All rows are made from the same 11 directions, up to rounding. Whole rows:
In the rows, zero is written as 128.
[[130 102 116 140 141 124 120 140 132 115 141 130 133 105 127 134 145 141]
 [151 152 142  96 119  80 110 119 137 124 111  97 139 128 161 152 165 121]
 [118 130  68 173 126 125 143 144 112 158  88  82 183 220  86 152 101  64]
 [ 75 167 158 144 132  76 123 172  92 127 153 162 110 104 133  74 145 110]
 [ 81 172 167 102 174  71 139 125 119 123 120 149 124 179 145 125 183 133]
 [152 122  67 156 122 180 131 109 176 148  95 125  88 108 113 157 112 153]
 [135 167 153 124 132  88 134 119 120 139  95 124 107 120 135 142 130 109]
 [100  50 127 117 156 131 109 110 180 116 134 133 136 111 165 141 152 169]
 [124  97  91 114 134 162 172 162  77  78 121 136 153  68  96 116 158 115]
 [126 172 110 116 134 107 126 115  87 176 178 168  44 133 124  71 103 108]
 [ 55  80 118 107 127  52 127 119 138 162  78  95 154 115 181 121 129  60]
 [ 82 116 110 132 137 142 144 113 145 154  92 151  88 117 132 110 108 121]
 [167 159 107 189 111 190 113 138 172 124  93 129 104 142  92 157 110 167]
 [136 142 114  77 141 150 180  94 145 115 104 125 127  91 137 167 166 156]
 [118 168 144 143 147 143 128 149 114 111 154 161 120 176 102 110 146 155]]

The start of a row, then its end:
[ 95  76  83 140  96 229 137 153 158 110 191 150 155  85]
[117  88 114 179]
[137  88 158 104 155 127 163 114  84 108 137 141 136  91]
[118 132 115 115]
[113 138 136  93  71 223 156 116 118 129 109 130 149 169]
[111  87  70 113]
[151  91 109  87 177 126 189  98  84 119 167 131 143  97]
[111 158 140 126]
[163  94 202 181 185  72 110 134 102 104 115 128 143 145]
[106 174 114 119]
[129 157  89 103 143 141 137  95 167 143  96 121 108 175]
[136 157 162 151]
[ 87 143 139 122 139  99 158 157  76 116 127 141 144 119]
[117  99 143  92]
[107 135 129 114 146 136 142 118 147 122 119 131 142 162]
[132 142 154 149]
[189 136  92  81 114 161 162  99 108 127 147  78 192 185]
[107 172 128 116]
[ 86  84 164 139 194 126 127  96 167 124  79 149 123 198]
[133 157 134 154]
[145 133 115 120 151 133 140 109 118 136 134 136 108 150]
[115 138 128 132]
[183 159 183  89 137 180 203  94  84 107 175 153 131  85]
[ 94 151  99 158]
[108 116 129 118 127 116 112 132 141 122 119 119 146 150]
[146 124 147 127]
[145 127 181 136 119  97 107 119 135 142 179 117 152 132]
[146 137 100 133]
[115 218 151  89 102 129 173 117 102 142  85 126 122 152]
[123 118 123  96]
[100 132  79 117 183 209 162 107 135 119 103 197  46 164]
[ 91 107 150 179]
[121 131 111 139 116  50  85 163 134 133 170  91 171 125]
[161 129 174 113]
[141 110 130 117 134 111 122 126 116 119 123 119 134 119]
[134 134 137 117]
[142 112  83 102 127 140 135 115 104 133  88 111 121 160]
[117 125 125  90]
[ 76 135 134  46 154 149 204  42 124 191 159 167  85 143]
[150 104  85 127]
[146 107  94 196 151 108 106 161 127 117  90 101 154 164]
[ 94 166 139 109]
[151 164  98 171 127 108  73 190 100 110 190 126 144 196]
[ 99 103 167 134]
[130 148 165 165 114 135  86 159 138 110 135 144 121 148]
[122 108 125 150]
[152 171 181 139 126 125 131 123 113 127 123 150  92 110]
[118 127 104 134]
[194 118 112 208  87 125 101 211  40  95 129 115 133  58]
[ 64 101  85  63]
[145 154 129 152 114 108 105 130 139 151 140 106 141 170]
[127 141 113 119]
[129 116 144 122 106 103 123 132 133 125 114  98 162 101]
[148 141 126 108]
[129 158 184 105 132 100 141 123 129 105 104 126 138 103]
[147 149 156 137]
[119 145 124 140 139 110 150 136 117 134 134 131 129 106]
[120 135 133 122]
[ 61 122  54 129 136 144 168 152 133 132 125 136 142 107]
[121 110 164 125]
[142 161 120 124 126 179 151 128 100 119 112 151 101 155]
[ 89 111 114 128]
[116 124 150 164 113 123 154 141 135 124  74 114 146  64]
[122 153 102 106]
[ 80  76 160  92 156 173 141 137 120  61  76 174 118 107]
[132  96 167 155]
[ 91  89 164 181 177 101 135  98 141 176 115 174  56  96]
[128 125  59 123]
[ 88 212 132  71 169 102 154  75 166 161  98 153  70 192]
[160 141 182 160]
[162  92 136 105 157 121 125 117 111 101 151 124 143 132]
[127 149 151 142]
[172 163 171 162  81 102  51 135 177 155 225 123 113 107]
[164 118 104 176]
[146 113 127 102  89 122  92 142 120 111 125 120 113  73]
[156  97 138 118]
[ 80 171 161  89  88 145 131 142 116 118 107 143 130 148]
[145  71 132 114]
[109 143  25 130 134 100  89 133 144 182 194 144  59 137]
[147  81 159 135]
[133 160 193 122 164 101 151  90 135 125  21 135  90 144]
[129 175 125 118]
[120 182 107 150 129  86 149 144  90 157 113 127 104 122]
[108 120 120  80]
[119 102 141  94 125 145  86 129 145 100 144 145 118 148]
[156  95 160 163]
[142 125  89 134 120 154 119 148  79 124 124 135 112 166]
[ 92  89 111  93]
[148 130  99 143 154 145 187 144  87  98  84 120 149 101]
[ 77 167 143 109]
[140 111 178  91 139  73 113 105 112 130 152 142  92  65]
[169 116 130 125]
[117 120 171 168 144 116  98 163 132 103 188 171 109  81]
[130 102 140 175]
[116 161 202 133 127 146 130 106 140 150 179 149 142 202]
[125 118  80 155]
[150 173 178 153 103 130  98 141 123 128 131 133 120 165]
[118 114 100 129]
[137 163 180 113 112 128 127 147 138  90 169 144 137  60]
[147 125 166 179]
[109 130 126 114 106 135 125 123 152 139 136 125 130 112]
[151 116 127 136]
[123 172 121  71 120 129 171 103 147 126 106 127 112  68]
[156 146 171 148]
[ 99 120 135 127 149 113 131 135 110 128 146 147 125 140]
[127 107 134 123]
[160  99 100 132 122 138 118 123 115 140 170 120 129 122]
[119 124 103 121]
[134 110 141 140 152  95  79 142 115 119 153 164  67 105]
[139  93 144 142]
[135 150 161 161 138 152 129 133 116 125 118 155 105 158]
[ 96 122  97 136]
[ 97 178  94 103 138 117 155 121 113 153 124 140 103 159]
[126 108 148 112]
[ 84 151 175 131 108 130 136 138 161 126 150 146 137  80]
[154 113 129 161]
[146  56 141  99 147 141 104  68 163 146 134 131 103 142]
[158 140  97 149]
[139 113 134  98 151  91  99 113 134 119 126 136  92 113]
[160 127 167 142]
[167 119  42 142 118  98  95 129  96 175 148 101  98 159]
[115 112 106  71]
[ 65 222 160 181  98  94 113 154 197 161 102 101 179 211]
[146 147 138 136]
[ 88 149  88 133 122 123 129 134 139 155 109 123 125 169]
[130 112 134 108]
[145 127 111  92 120 129  95  94 156 141  84 104 114 197]
[152 138 138 122]
[110  85 138 129 162 140 112 125 132 103  79 146 113 166]
[124 124 141 134]
[155  98 134  90 139 155 130 123  77  93 117 147 107 131]
[111 103 129 117]
[212 144 130 180 139 120 101 161  98  87 103 124 103 101]
[ 85 160 142 132]
[169 113 207 150 130 152 141 131  69 106 142 153 124 107]
[ 87 118  57 114]
[ 94 146 185  87 107  90 123 116 162 125 112 112 157 112]
[185 133 153 134]
[177 108 159 139 129 121 119 121 150 116 192 112 164  86]
[137 172 127 170]
[145 192  60 121 123 149 149  93 171 186 186 134  80 125]
[131 143 131 171]
[171  58  88 184 159 146  88  91 173 169 150 123  95 166]
[114 164  73 150]
[ 81 165 178 195 164 105 175 154 139 122 110 162 124  68]
[107 155 129 150]
[ 64 122 189 186 144 129 145 145 181 119 107 142 167 113]
[132 154 120 163]
[104 156 111 129 113 139 143 130 122 145  90 135 103 131]
[121 107 113 103]
